The rows come from 5 hidden closed curves, with some noise, and rows from the same curve form a group. Each curve winds through 6 dimensions. The rows are also pushed far along 5 directions, which tell nothing about the answers.
Known rows, each followed by its group:
[  5  -4  -5   7 -22  18  17   7  11   1  14  -5 -13   7  -1  15  15   4
 -10  -5  -9   6   4   0  -6]
Sis
[ -1 -11   3 -13  10 -16 -19  -9  -1   9  -6   3  16 -12  -3  -2   1  12
  11   4   7  -4  -8 -19   1]
dito
[  3 -12  -6   2   8  -2   9  13  26  -2  -6  -5  -3 -15  12   5 -15  13
   6  15   4  -3   4 -25  -5]
Bomes
[ 10  -1  -8  -7   6  -4  -1   1   8   3   4   3  -4   4  10   0  -9   7
   1  10  -1   8  13 -17   4]
Vogak
[ 17   1   1   7 -14   2  21  15  16  -6  17   5 -11  19   4   7  -5   3
  -4   6  -8  12  22  -5  -1]
Vogak
[  5   7  -7  -1  -7   2   1   3  -1   3   5   3  -4  12  15   8 -24  -3
  -7   5  10   3  20 -16  -3]
dito
[ 11 -20  -2   2   1 -15   6 -10  13   3  18  -4   5  -4 -21  -2  38  13
   1  -6   2   0 -13   0   2]
Vogak
[  8   4   7  -6 -15  12  10   6  -2   1   7   6  -9  19   3   9  -3   6
  -1   3 -17  22  16 -11  -1]
Sis
[ -1  -9 -15   6  16  -4   6 -11  -6   9   2   9   7   4  -2  -7 -11 -15
   2  -5  24   3  18 -26 -20]
vava
[ -1   2   1  11   3  -8  -8  -1   0  -2  -8   4   7  -9   4  -7  -5  -7
  -1   2   7 -17  -7  15   4]
dito
[ -5 -17 -10   7  15 -14  -4  -4  12   1   0  -6  19 -16   2 -12   4  -3
  14   5  14  -5  -9 -12 -10]
dito
[ -1 -15  -1   2   3  -5   8  -8  -2   2   5  11   9   4 -24   0  17  -5
  -2 -15  19   9  10 -16 -23]
Sis
[ -4  17  -3  -4  -8  10  -4  15  -1 -15  -9  -3 -12   4  15   5 -13  -8
 -14   2  -1   0   5  19   5]
Vogak
[ 14  -6   5  -5  -5 -11   7   7  13   2  13   4  -7  12   3   8  -8  12
   0  12  -1   6  13 -16  -1]
Sis
[  3 -12  -4   3   5 -22 -14 -12  -1   8   1   3  13  -6   0  -5   5  -1
  -1   4   9 -11 -12   1   3]
dito
[ -5  -6  -4   5   9 -13 -10   0   1  -9 -10   1   9 -13  -7 -11  13 -10
  -6  -3  10 -10 -12  22   1]
Vogak
[  2 -12   1   6  -1  -5  14  -1  12  -6   3  -3   6  -5 -16   6  19  10
  -6  -7   7   0  -9  -3  -6]
Bomes
[  4   2   3  -1  -1   8  10  15  12  -1   4   2  -6   5  12   0 -19   2
  14  12 -11  11  20 -19  -3]
Vogak
[ -2  13   6   0 -15   7  -3   4  -2 -13   4 -10  -2   1  -3   5  11   6
 -11  -9   0  -3  -8  26   7]
vava
[  6   6   0 -15  -4  -1  -8  -1  -7   5   5   2   0  14  10   6 -10   9
  -5   6   0  14  10 -16   2]
Vogak
[ -1 -15 -20  -2  19 -15  -2  -6   6   1  -5   2   7  -8  -1  -3   0  -5
  -7  -1  24  -4   3 -17  -9]
vava
[  8   1  20   0 -22  -4  -7   4   3   7  12  -5   1   4   5   3   6  14
  14  11 -29   1 -14  12  20]
Bomes
[ 13 -11  12  -6 -15 -18  -5 -15  -9   8  14   5  12  14 -13   6  22  16
  -6  -2  -6  11  -8  -2   8]
Bomes
[-10  -4  -8   3   6  17  24   9   3  -8   2  -1  -9   3 -16   3   6 -12
   1 -15   7   9  12 -10 -22]
Vogak
[-14  16 -18  -2  15  20   4   4   0 -13 -14  -8  -2 -12   4   3 -13  -6
 -11 -16  23  -5  10  -4 -12]
Sis
[  0   1  -1 -17   7  -1 -13 -15 -20  10  -3   9   2   8  -9  -5  12  -2
  -3  -9  -1  14   3  -7   3]
dito
[ -4   9   6  -4  -9  14  -2   0 -14  -1  -6   8   1   8   2   1   0  -4
  -2  -5  -7  14   8  -1  -5]
Sis
[-13   2  -6  10  21  -1  -5  -7  -8  -3 -22   2   8 -17   1 -15  -5 -15
   3  -1   6 -13 -14  11  -1]
Vogak
[-10 -14  -5   1   9  -2   6  20  23  -8  -1  -7   1 -16  -1  -2  -3  -2
  16   5   4  -1   1 -12 -11]
Vogak
[  8 -18   1  -1   2 -17  -5 -10   0  13  -2   5   3  -4  -8   1  15   7
  -4   5  -9  -6 -18   2  11]
vava
[  1   7   0 -18   1  -2 -21  -9 -19   6 -12   8   3   4   6  -1  -2   2
  -9   1  -6   6  -2   4  16]
Bomes
[  4   8  15   0 -21   4   3   5  -3  -6  16   0   2  15  -7   2  11   5
   1  -6  -8  13   7  10  -1]
Vogak
[ -8  -5  -4  19   1   2   3  -1   4  -6 -10  -4  15 -15   0  -5   5  -4
   0  -3   2 -11 -16  13  -1]
Sis
[ -4  10   2  12 -20  23  10   9   6 -10   0  -8  -3  -2   4  11   4   5
  -8  -7  -5  -1  -3  13  -1]
Sis
[ -5  10  -1  -4   4  -6 -28 -17 -28   9  -9   5  15   2  12 -14 -10 -11
   3   1  -2  -1  -7   7  12]
Sis
[ 15   7   9  -5 -24   0  -4   8  10   4  16  -6 -18  12  17  14  -6  16
  -6  17 -18   0   1   6  17]
Sis
[-11  11   9  -2  -5   3 -11 -12 -29  -5  -1   7  15   8 -21 -10  17 -13
  -2 -23   8   9   0  16  -7]
vava
[  1   9  -2   7   7   2  -5   1   3 -10 -14   4   1 -13   2  -2  -1   3
 -11  -4  12 -19  -5  19   5]
dito
[ -3 -11 -13 -15   6  -9 -12  -5   0   9  13  -1  12   1  -6   2  -1  -1
   6  -7  22   9  15 -35 -13]
vava
[  6  19  -1  -6 -13  25   7   8  -3  -3  -3   3 -21  12  12  12  -9   6
 -17  -3 -11  11  17   2   6]
Bomes
[  3  21  -9  -9   1   9  -3   2  -5  -5   0  -4  -8  12  25   3 -23   0
 -10   6   8   7  16  -5   2]
vava
[  0   3 -12  -3   5  12   8 -11  -9   5  14   6  -8   8 -22   1  20 -12
  -7 -26  15   2  18  -3 -13]
dito
[  7 -16  -3  11  -2  -7   9  -8   6   8  10   1  -5  -1 -13   0  21  -3
  -1  -2  -4  -5  -9   4  -1]
Bomes
[ -6  24  -2   1  -2  25   2   5 -10  -7 -20   4 -14   0  11   7 -16  -4
 -18  -7  -4  -5   4  15   8]
vava
[-12   5  -9  -1   9  19  13  16   4  -7  -9  -3 -10   1   9   3 -25 -11
   6   1   5   7  18 -18 -15]
Vogak
[ -3  -3 -15   9  13   6  19  15  16 -14  -9   5  -4  -4   1  -1 -16 -11
  -5  -2  20   2  23 -14 -19]
Vogak
[  4   9   7  -2  -9  -1  -6   6   0  -2  -5   5  -2   5  12   5 -14   3
  -6   8   0   0   5   2   3]
Sis
[  8   3  12  13  -9  -3   6   1   2   2   1  -2  -5   4   8  -2   1   4
   3  14 -22  -7 -17  21  16]
Vogak
[  2  22  14  -8  -9  10   0   1 -11  -8   5  -2 -10  11  -4   0   5   3
  -4  -8 -10   5   3  20   9]
Sis
[ -1 -25  -7  -1   7 -17  -7 -12   8  10   6  -2  10 -14 -17  -2  23   2
   1  -4  14  -9 -14  -8 -10]
Sis
[ 21 -17  14   1 -14 -22   9   3  17   4  19   2  -4  12  -6   8  13  19
   1  15 -11   3  -3  -5   7]
Sis
[ 14  -7   0  -5 -17  -7   8  10  16   7  17  -5 -13  15  15  17 -17  13
  -4  19 -11   9  11 -21   7]
dito
[ -6   2  -9  -7   0   6   3   9   2   1  -3  -2  -6   3  13   9 -30  -2
  -5   2  11   7  19 -29 -10]
dito
[  4  -5  -1   4  -1  -1  23   2   0  -5  12  -1  -9  14 -18  -2  19  -8
  -7  -6 -12  12   0  11   2]
Bomes
[-10  10 -16  -1  21  14  -2  -5  -4  -5 -14   5  -1 -14  -8  -8  -2 -14
  -6 -20  21 -15  12   3  -9]
dito
[ 11   8   3  -4 -11   0  -9 -10  -7   8  14   1  -7  10   2   4  11   7
  -4  -2  -8  -3   1  13  14]
dito
[ -1   3  -1  -8   8  -2 -10  15  10  -2 -18  -3  -8 -11  27  -3 -28   4
   7  25 -17  -3  -5  -1  15]
dito
[  5 -12   2  12  -2   4  23  10  21  -6   1   1  -7  -6 -11   5  15   8
  -3  -1  -7  -1  -2  -1  -6]
Bomes
[ -4   6  -4  19  10  -1   6  12  12 -14 -20   0   1 -12  17  -8 -22  -9
  -1  11   6 -16  -3  16   1]
vava
[  9  -1   7 -13 -19   2  -6  -8 -14  16  15   6  -2  18  -8  13   7   9
  -3  -5 -14  13   6 -13   6]
vava
[ -6   0  -8  11   6   4  17  12  20 -10  -1 -15  -9 -11  10   1 -16  -2
   3   6   6 -10  -2  -2  -7]
Bomes
[-13  -9   0   3  22  -7 -10  12  13 -11 -21  -3  13 -29   0 -15  -3  -3
  18   7   1 -13 -16   7   0]
vava
[  8   6   9  -4 -10  -2   3 -15 -23   9  15   5  -6  26  -8  -4  15  -7
  -5  -4 -17  19   1   9   8]
Bomes
[ -7   6   4   4  -4  19  21  13   5 -16  -2  -2  -5   3 -20   2  17  -5
  -2 -18  -4  10   6  11 -10]
vava
[  3 -13   4  -5   1 -15 -18  -1   0  13  -1   7  10  -8   2  -9  -3   1
  18  11 -15  -3  -5  -8  11]
Bomes
[  8   1  -5   6 -17   6  15  12  15  -1  22  -8 -14   8   1  15  -4   5
  -3  -1  -4   0  11  -4   2]
Bomes
[ -6 -17   3  13   5 -12   7  15  22 -11 -15  -6   9 -23  -2  -1  -6   6
   4   9   5 -17 -18   3  -2]
dito
[  0 -15   3   6   2  -5   5  -9   0   8  -3   4   6  -6 -18   2  18   4
  -3  -7  -1  -5 -12  -1  -2]
vava
[ -6   5 -11 -21   7   1  -6  -7 -16   4   9  -6   3  13  -1   1  -8  -5
   1  -8  10  19  15 -25  -5]
Bomes
[ -3   4   6  -9  -5   6   1  -8 -12  -1  11  -1   3  10 -17  -1  23   1
   3 -15  -3  16   1   1  -6]
vava

New rows, each followed by its group:
[ -4  20  -5   3   6  15   6   4  -2 -17 -16  -4  -6  -1  13  -2 -10  -1
 -14  -1   7  -2   1  16   0]
vava
[ -3  19  -8  -5   4  17  -5   6   2  -6  -2  -6  -3  -3  21  -2 -18   2
   6   3   8   3  18 -11  -3]
dito
[ -7   5 -11   1   9   7   0  -2  -9   1  -4   7  -2  -1  -4  -6  -9 -17
  -2 -12  14  -3  16  -5 -11]
dito
[  6  -8   9  12  -5  -4  17  -1   2   4   6   1  -4   8  -8   0  11   2
   3   6 -16   3 -10   6   2]
Vogak
[ 14  -9  -1  -7  -4  -4  13  10  11   2  14  -3 -14  15  -2  10   9   8
  -5   7 -21  12   4  -3  14]
Bomes
[ 13  -3   4  10  -6  -9   7  12  17  -8   3   2  -3   4   7  -2  -1   4
  -2  14 -10  -2   0  13  10]
Vogak
[-11  11  -4  23   4  17  19  -4  -6 -13 -13  -3   0  -7 -11  -4   7 -13
 -10 -19  12 -12  -6  22 -10]
Vogak
[ -1 -13  -6   9  16 -15   1   8  22  -8 -20   0   9 -24   3   0 -10   7
  -3   9  16 -19 -11  -3  -1]
dito
[  0 -20 -11 -10  12 -14   6  -2  11   3  10  -8   6  -4 -14   3  14   6
   1  -3   9   5  -2 -21  -5]
Bomes
[ -5 -13  -3  11  15 -16  -8   3  13  -7 -15  -2  18 -20  12 -13  -8  -2
  10  15   6  -8 -15   0  -3]
dito
[  9 -16   7   1  -2 -15  -4  -5   6  10  -3   4   2  -5  -4   2  12  13
  -4  11 -15  -6 -21   3  16]
vava
[  1  -5   3  -7   8  -9 -15   4  12   2  -7  -3  10 -18  10  -2 -12  15
  16  12   3 -10  -7 -12   5]
dito
[  2   2   0   6   2  -4  -5  13  17   2   1  -7  -1  -7  31  -3 -37   3
  19  27  -5 -10   4 -12   6]
vava
[ -6   1   0 -17  -2  -7 -20 -17 -27  14  -2   9  13  12   0   2 -17  -6
  -4  -6  16  14  13 -28  -9]
dito
[  7   2   4  10  -3  -7  10   9  17 -10   5 -12   2  -5   8   3  -4  13
   4   9  -6 -11 -11  11  13]
Sis
[  6  18   6  -3  -9  12   6  -4 -11  -7   7  -3 -11  18   6   2   9   4
 -10  -2 -11  13   1  17   7]
vava
[  4 -15 -13  -5  18  -5   1 -12   0  11   8  12   2  -2 -21  -5  16  -6
   3 -14  18  -1  15 -21 -13]
dito
[ -2   3 -15 -10   7  10   1  -2  -7   5  -4   8  -4   4  -2   7 -12  -7
 -12 -12  13   8  20 -23 -10]
vava
[  2 -12   0   5  10 -16 -10  -2  10   2   0   3  20 -10   7 -10  -7   4
  18  10  11  -4   1 -18  -8]
dito
[ -6   3  -3   6   8   8   3 -11  -4 -11  -2  -1  12  -9 -19  -9  32  -3
  -4 -23  17  -2  -6  15 -13]
dito
[ -2  -9  -8  -5  16   1  11   1   5   0   4   2  -4   0 -14  -4   5  -7
   7  -9   9   8  14 -20 -15]
Sis
[ 11 -21   9  -5 -10 -13  -4  -5   6  20  18  -2   4  -1  -8   6  15  15
  15   8 -18   2 -11 -14   9]
vava
[ -2   0 -14  -5  14  13   9  11  11  -2  -3   1 -15  -6   3   0 -12  -7
   1  -1   4   0  17 -14  -5]
dito
[ -2  27   2   0  -6  14 -10  -9 -16   0  -3   0   5   4  15  -3 -19   2
  -2  -6   6  -1  10   1   4]
Vogak
[  6   1  14  -9 -14  -5 -10   5  -6   4  15   2   3  16   0   0   2   3
  13   6 -17  15   6  -1   8]
vava
[10  7 -5 -4 -4  1 -5 -1  5  6 11 -1 -9  3  9  5 -4  7 -3  5 -2 -5  4  0
 10]
dito
[ -9  10   3 -14   4  -3 -26 -15 -27   5 -19  10  16   0   0  -1 -16  -2
  -8  -9  17   2   3 -12  -2]
dito
[  7 -28   2  -1   6 -20  16  -6  11   7  22  -9   0   3 -25  -2  35   7
  10   1 -11  10 -17  -6   0]
Bomes
[ -5   0  -4   8   5   1   4   0  -1  -9 -10   2   7  -1   3  -6  -2  -8
  -4  -2   8   5   3   2  -9]
dito
[  8 -16   2   3  -6 -22  -1 -11   5   9  19  -6   7   3  -6   2  13   6
   2   6   1  -3 -12  -4   3]
Bomes
[  2  -1  -5   1   0   5  12   1  10  -8   8 -10  -7  -4 -11   7  16   7
 -10  -9   7  -4  -4   5  -3]
Sis
[ -1  23  -7   0  -4  15   2  12  -4 -15  -9   2 -12   7  12   1 -13  -9
 -18  -2   0   3  14  19   3]
Vogak
[-14 -12 -15  -8  17  -5 -12  -4  -1   2  -8  -1  14 -19 -10  -4   1  -8
   3 -13  24  -7   2 -17 -12]
vava
[  7  13   1   5  -6   3   0  12  10  -7  -7   2  -7   0  21   7 -25   8
  -9  11   2 -10   8   3   9]
dito
[  4  14  -1   5 -13  15  17   6  -6  -6  14   2 -15  24   0   3  -2 -13
  -8  -7  -4  14  23   7  -5]
vava
[  2  12   0  11   1   8   6   0  -2  -9  -6   7  -2  -3  -8  -1   5  -6
 -11 -12  11 -14   5  21  -2]
dito
[  8  -8  12   0  -4 -15   3  -2   3   6  12  -8  -5   7   2  -5  10   8
  11  17 -25   7 -17   9  15]
Bomes
[ -2  -1  -6  -1  10   0  -6   4   5  -8 -22   3  -2 -16   4  -2   1   2
 -10   3  -3  -9 -11  13  12]
Bomes
[  0   4  12   0 -12  -7 -23 -13 -11   8   1  -4   9  -6   2  -3   9   7
   3   2 -10 -11 -23  20  15]
Bomes
[-11  11  -6 -12   6   3 -26   4  -6  -1 -16  -3   8 -14  14   0 -25  -2
   1   1   8  -8   1  -5   6]
vava
[ 14  -3   1 -13   0 -19 -21 -16  -9  18   9  11  10   9   6   0  -4  10
   2   8   6   0   7 -18   8]
dito
[ 22  -7  13  -1 -22 -23 -10 -15  -8  20  26   9   6  24   0   3   8  10
   2  11 -12   5   1  -3  13]
dito
[ 11 -11   2 -14  10 -18  -9  -5  -2  14   6   7   3   9   9  -8  -3   6
  14  20 -14  15   2 -21   8]
vava
[  1   8   1  -7   3 -13 -27   4  -2  -2 -11   5   8  -3  22 -10 -22  -3
   3  15  -1  -5   1   9  14]
Vogak
[ -1 -21   2   1  -2 -13   5  -7   0   7   8   0  11   0 -21   3  16   1
   1  -9   8   5  -7 -14 -12]
dito
[  2  14   1  -3  -7   3  -3  -1  -3  -2   6  -5   5   5  12   4 -17   8
   4   0   5   1   8  -8   2]
Sis
[  9 -11  10   8  -5 -19  -5  -3   4  10   3   3  10   1   9  -1  -7  11
  12  19  -5  -7  -9  -8   5]
vava
[ -4  26   0  -7   2  12 -20  -6 -18  -6 -11   5  10   2  18  -7 -19  -1
   1  -1  11   4  11   0   0]
dito
[  5 -22 -14  -6  14 -12   8   5  25   5   5  -3  -3 -11  -3   9   1  13
   0   6  11  -4   5 -31  -5]
dito
[  1 -21  -9   5  13 -24  -4   1  16   3  -7   1  12 -16   6  -2 -12   2
   2  13  15 -14  -7 -15  -3]
dito
[ -3  -7   5   5   9  -6   2 -10  -5  -8 -10   0  13  -8 -17  -7  29   4
  -7  -9   5  -2 -21  15  -3]
vava
[-14   9 -11   6  10  12  -5   0  -3  -9 -21  -6  13 -17  12  -2 -12  -3
  -4  -7  11  -7  -5   1  -3]
Sis
[ -5  -4  -7   5   6  -4  -6  -6  -4   0   2  -1  16  -2   2 -10  -1  -8
   6  -3  16   4   3  -9 -12]
dito
[ 10   4   2   6  -5  -2  11   8  14 -11   2  -8  -9   4  12   4   2  12
  -9  14  -8  -1  -9  18  11]
vava
[ -2  12   5   8  -6  13   4   1  -2  -4  -9  -4 -12  -5   5   2   1   1
  -7   0 -15  -9 -14  25  12]
vava
[-13  -6  -2   2  13  -3  -6 -11 -15  -4 -18   4   8 -10 -19 -12  20 -15
  -7 -15   8  -4 -17  19  -3]
dito
[ -7  10  -3 -14  -4  -3 -28 -18 -26  12   4   1  14   4   2  -2  -9  -6
   2 -11  11   2   6  -9   2]
Bomes
[-13  -3 -10  12   5  11   5   3   7 -10  -8  -6  11 -18  -3   1   1  -2
   0 -13  18  -9  -3  -4 -16]
Sis
[ -4 -10  -7   6   7   8  24  10  10   1   1   0 -10   3  -4   3  -5  -8
   5   1   2   6  10 -17 -16]
Vogak
[  0  -2 -18  -4   6  11  11   6  11  -1   5  -7  -7  -2   6   8  -8   4
  -4  -2  10   5  14 -24  -8]
Sis
[ -2 -10   0   8   3  -3  13 -12  -8   7   3   4   3   8 -14  -2  13  -6
   0  -6   2   5  -4  -4 -11]
Vogak
[  5  -6  -7   3   0   5  20   7  18  -8   3  -4 -11  -5 -11  12  14   9
 -16  -8   7  -5   1   1  -4]
dito
[ -1   3   5   3  -6  -9 -20  -5  -9   8  -1   0  14  -3  15  -7 -14  -2
  12  11  -7  -6  -7   5  11]
Sis
[-13  22   2   3   1  11   7   6  -6 -18  -7 -15  -6   0   6  -4 -11  -5
  -5  -5  -2   0  -7  22   4]
Bomes
[ -2 -17   0   5   4  -9   8  -9  -2  -2  -1   1   6  -1 -21  -6  33  -4
  -6  -8  -2   6 -17  11  -4]
dito
[ -4  10  -3  -6   8   7  -1   1  -9  -3  -8   5  -4   4   3  -8  -5 -10
  -1  -1  -4  10   8   4   1]
vava
[ 11  -1   0  -2  -5   3  12  -6  -1  -1  14   3   0  16 -10   1  20   5
  -4  -8   0  17  10  -8  -8]
dito
[  5  11   9 -12  -7  -2 -13   4   1  -1 -10  -4  -4  -3  16   9 -10  20
  -9  12 -11  -6 -11  10  21]
dito
[ -6  10   1   2 -11   6  -2   6  -6 -16  -1  -4  -1   0  -9  -1  15  -8
 -14 -14   6  -2  -4  31  -2]
Vogak
[-13   2  -9  13  16  16  22   4   1  -8 -15   1  -5  -6  -3  -4 -11 -16
  -1 -10  11  -3   9  -3 -17]
Vogak
[  1 -21   4   6  -4  -4  13  11  23  -2   4  -6  -1 -15 -17   7  20  12
   3  -3  -9 -10 -16   5   3]
vava
[ 14 -14  10 -15 -12 -22 -12 -10  -3  13  15  -1   6  14  -3   6  18  18
  -1  11 -12  14 -12  -8  10]
Vogak
[ -4  -8  -7   4   7   6  19  23  20 -10   0   2  -2  -3  -1   0 -15  -7
   9   0   7   5  22 -22 -16]
vava
[  4   3  -3   6  -2  22  33  17  15 -16   2  -1 -24   6 -16  10  20   1
 -15 -14  -9   7  11  13  -3]
dito
[ 19  -8   1  -9 -18  -7   8  10  13   4  26  -1 -18  23   7  14   7  11
  -6  16 -20  16   8  -4  11]
Vogak
[  7  -8   1  -1  -3 -17 -13 -18 -11  16  14   8   8  10  -7  -5   9  -4
   3  -1   4  -1   1  -4   2]
dito
